There are 5 ways to turn a row about zero (a turn may also mirror it). The second row of each pair is the first, turned, with some noise. The first 45 pairs use one turn. New pairs use 2 turns, one after the other, and a turn may come again.
In the rows, 128 means zero.
Known pairs, each followed by its turns in order:
[ 83 115 168 145 143  95 136  99]
[174 122 121 103 121 103 170  96]
vato

[132 141 126 119 152  93 126  67]
[134 134  86 131 161 143  91 165]
pifen

[107 177 145 102 144  91 131 137]
[118 114 169 130 131  72 144 117]
Nulez

[125 226 108  95 150  84 144 119]
[ 78  94 104 123  96 139  43 161]
pifen

[153 164 108 137 192 125 157 147]
[ 92 101  80 153 122 115 140 177]
fogem

[152 112 122  85  82 162 113  99]
[122  88 126 136 143 160  70 104]
vato

[153 163 126 128 138 157 121 143]
[133 116 132  99 121  96 131 104]
kimad

[159 112 145 114  96 134 149 116]
[144  90 137 123 143 152 111 142]
vato

[102 166 185 135 111 151 120  87]
[161  99 136 121 151 201 139 109]
fogem

[114 106 131 102 121 128  96 111]
[159 141 104 137 114 144 134 138]
kimad

[ 79 114 110 121 156 201  77 176]
[132 139 152 129 228  77 162 135]
fogem

[158 108 139 156 106 147  79 145]
[ 86 135 176 117 155 129 106 115]
fogem

[120 130  91 126 147 136 133  79]
[135 108 105  80 114 115 153 134]
fogem

[160 106 116 159  86 141 104 172]
[135 111 135 103 129 203 130 109]
Nulez

[ 70  91 193 135 172 103 135  77]
[155 165 150 109 226 117  91 150]
pifen

[180  86 155 162  97 151 145 103]
[126 147 117 121 152 185  62 147]
Nulez

[153 138 154 138 155 116 113 138]
[123 154 127 128 116  97 124 161]
pifen

[138  78 139  93 120 125 149 145]
[114  73 130 135 122 155 153 129]
vato

[154 131 107 123 162  96 120 112]
[ 81 134 118 139 153 119 151 129]
Nulez

[141 148 120  90  75 119 118 102]
[125 132  80  97 102 166 119 106]
pifen

[103 122 114 159 128 116 168 166]
[153  84 169 134 120 105 116 120]
pifen

[149 163  81 164 158 131 145 137]
[116  77 153 101 149 119  95 103]
kimad

[138 164 144 112 134 168 132 188]
[164 147 189 112 117 144 162 138]
Nulez

[153 138 148 152 156 151 110 142]
[136 120 130 109 157 109 159 102]
kimad

[143 127 126  97  97  89 120 152]
[135 125  95  99  97 107 115  99]
pifen

[127 147 138 166 168 163 108 109]
[158  96 161 111 149 123 165 110]
kimad

[117 117  97 145 122  39  96 113]
[124 119 110 150 185  55 158 114]
vato

[111 157  99 113  96 201 155 135]
[135 120  73 129 183 113 137  70]
fogem

[ 85 114 144  95 104  89 157 131]
[189 153 134 156  95 128 136 116]
fogem

[139  95  99 129 135 141 122 105]
[123 138  86 148 131 151 132 136]
Nulez

[137 108 109  95 120 125 112 150]
[137 145 137 123 134  93  99 132]
fogem

[137 149 124 101 141 102 135  93]
[141 140 155 135 170 134 132 104]
vato

[184 110 137 148 123 150 104 140]
[112 118  89  96 137 132 165  98]
kimad

[114 100  85 152 112 144 103 146]
[136 114  91 117 100 169 152 116]
Nulez

[148 171  87 133 103 159 126 101]
[113 150 155 123 147 121  60 135]
vato

[147 146 117 125 113 123 157 138]
[ 98 117 129 123 112 110 109 124]
kimad

[ 64  90  64 160 101 141 102  48]
[170  94 153 121  92 235 124 169]
kimad

[127  97 138 173 145 182 165 164]
[162 142 120  83 119 161 126 191]
Nulez

[136  90 168 111 115 102 120 104]
[138 120 110 137 177 122  89 107]
Nulez

[134 108  94 130 164 157 162 159]
[123 111 155 192 127 110 136 104]
pifen

[130 126 146 145 159 126 107 126]
[144 118 128 128 160 126 153 124]
kimad

[120 108 115 103 100 132 121 127]
[110  94 128 145 124 125 114 112]
vato

[109 134 112 188 163 102 132 113]
[124 165 124  88 138  76 157 133]
vato

[136  94 138 130 129 111 143 143]
[160 136 132 132 132 101 128 115]
pifen

[121  89 150 121 129 124 123 150]
[135 171 150 142 134 128 126 138]
fogem

New pairs. What belongs after each?
[168 120 110 201  94 125 139 174]
[134 147 156 196 131  62 112 137]
vato fogem

[136 123  89 167 143 128  77 141]
[161 102 124 141 110 118 185 105]
fogem vato

[118 174 127 168 106 139  75 137]
[109  85  91 101  91 111 139 163]
vato pifen

[106  86 139 131 146 146 176  87]
[115 162 141 162 127 118 147 189]
pifen pifen

[ 90  95 180 102 141 121 198 171]
[ 86 142 142  61  81  76  95 115]
kimad Nulez

[172 119  87 131 124 108 134 126]
[164  95 115 144 107 131 155 128]
pifen pifen

[111  84 125 137 125 132 156 120]
[118 113 111 146 111 102 162 113]
Nulez pifen

[126 107 129 151 135 209 154 134]
[ 88  96 139 173 161 145  81 147]
fogem pifen

[134 104 142 137 114 148  75 141]
[153 129  76 151 108 131 131 127]
pifen fogem

[180 115 137 130 128 139 122 179]
[158 117 133  99  92 155 165 151]
vato Nulez

[ 97 152 120 140 145 117 125 150]
[125 123 144 138 142 140 113 169]
kimad fogem

[184  56 159 125 173 145 116  97]
[180  93 102 181 194 108 108 132]
fogem fogem

[178 145 123 123 124 133 179 166]
[111 114 133 112 111 162  74  85]
pifen Nulez

[118 106 122 162 103  89 119 158]
[121 103 133 161 179 143 119 134]
pifen Nulez

[111  65 171 146 212  99 117 116]
[176 107 223  96 115 131 141 161]
fogem Nulez

[110 128 177 117 154 107 155 187]
[ 81 134 143  84 124  67 138 124]
kimad Nulez

[146 147 116 149 110  86 160 140]
[135 140 149 105 171 107 142 100]
Nulez pifen

[169 178 211 120 177  86 126  91]
[ 79  47 108  87 177 120 132 186]
kimad Nulez

[128 116 116  88 148 139  97 131]
[147 111 163 139 130 143  99 148]
pifen kimad

[107 166 127 135 151 143 144 133]
[143 126 127  97 101 119 100 113]
Nulez pifen

[121 150 172 136 114 157 124 109]
[161 137 145 123 104 133  86 115]
kimad pifen

[143 167 105 128 141 160 114 170]
[160  83 116 113 104 116  94 122]
pifen Nulez

[133  62 103 109 114 128 102 166]
[110 174 124 160  69 134 161 124]
kimad Nulez

[ 96 147 208 148 107  88 152 138]
[ 96 159 191 139 180  87 114 146]
kimad kimad

[182 174 149  91 150 138 111 128]
[116  93 145 141 191  96 157 125]
kimad vato

[101 146 169 142 120 140 180 161]
[133 158 153 149 131 137  64 146]
Nulez fogem

[139 101 120  85 141  82 203  92]
[159 103 132  78 117 191 182 112]
vato vato

[172  80 116  93 185  98 180 162]
[100  71 177 107  74 139 175  93]
fogem Nulez

[152 138 101 137 106 149 104 182]
[153 156 120 136  88 145 132  75]
pifen fogem

[140 161 104  98 133 141 137 159]
[147 108 134  88 153 152 145 123]
pifen pifen

[ 97 113 152  97 150 165  76 137]
[107  95  75 107  91 141  97 136]
Nulez fogem

[108 112 175 117 135  97 134 120]
[117 108 152  98 156 149 130 148]
vato vato

[147 150 108 128 124 170 186 123]
[187 149 154 111 145 123 123  93]
vato Nulez

[161 145 151  96 204  99 191 121]
[127  95 161  58 163  75 175 147]
Nulez Nulez

[117 110 116 166 130 150 143  56]
[139 140 126 188 164  95 143  97]
vato Nulez

[134 145 140  82  93 117 135 184]
[ 80  87 174 109 118 134 127 141]
fogem fogem

[ 74 152 120 140 142 121 107 108]
[ 81 117 141 150 128 107 100 105]
vato Nulez

[145 167 111 148 120 101 164 143]
[140 143 165  91 154 114 130 100]
Nulez pifen

[137  94 169 153 132 155 131 152]
[126 114 104 156 111 182 109 136]
pifen fogem

[144  73  57 117 171 151 116  92]
[126 157 108 167 111  82  46 161]
fogem kimad

[147 117 123 152 163 116  82 120]
[132 188 130 150 141 114 128 132]
fogem kimad

[147 156  72 125 167 189 116 148]
[135 102 107 128 195 168 112  77]
kimad vato

[140 159  97 129 123  83 163  77]
[121 181 127 129 148  83  87 160]
vato pifen

[129 115  64 149 214 101 115 113]
[127  69 167 181  96 102 180 155]
fogem vato

[144 174 101 136 131 133 151 146]
[166 141 169 116 120 132 117 145]
kimad fogem

[116  82 146 139  98  71 160 120]
[ 83 160 135 163 181 157 140 116]
pifen Nulez

[134 143 102 127  95 203 119 143]
[110 144 184 143  78 150 158 119]
pifen kimad

[182 136 104  92 117 176 103 119]
[167 112 151  99 138  83 120 180]
fogem fogem

[146  87  95 139  93 157 118  99]
[104  95 146 115 102 143  77 114]
kimad vato

[141 168 145  92 110 134 155  64]
[143  61 113 132 130  87 128 169]
kimad vato

[136 116 185 128 136  67  96 122]
[ 75 135 122 142 138 152 142 195]
vato Nulez

[122 124 103 143 138 107 107 169]
[159 119 113 131 128  99 164 137]
fogem vato

[126 139 137 164 122  94 173 152]
[139 115 130  93 110  82  99 146]
fogem vato

[115 168 105 115  85 162 135 125]
[130 140 125  98 141 136 115  65]
vato Nulez

[ 78 134 171 135 122 146 114  61]
[176 158 178 141  67 125 125 114]
kimad pifen

[161  89 162 131 119  77 181 110]
[105 137 108 186 143 129 123  58]
vato kimad

[ 73 167 120 128 189 133 129 132]
[106 164 145  94 198 130 116 113]
kimad Nulez

[120 168 161 124 109 150 154  83]
[ 76 158 152 120 114 149 162 125]
pifen pifen

[145 163 135  96 138  73  78 117]
[132  92  94 148 102  64 137 119]
kimad pifen

[ 67  77  83  71  95  93 126 145]
[132 173 170 104  63 158 193 102]
vato fogem

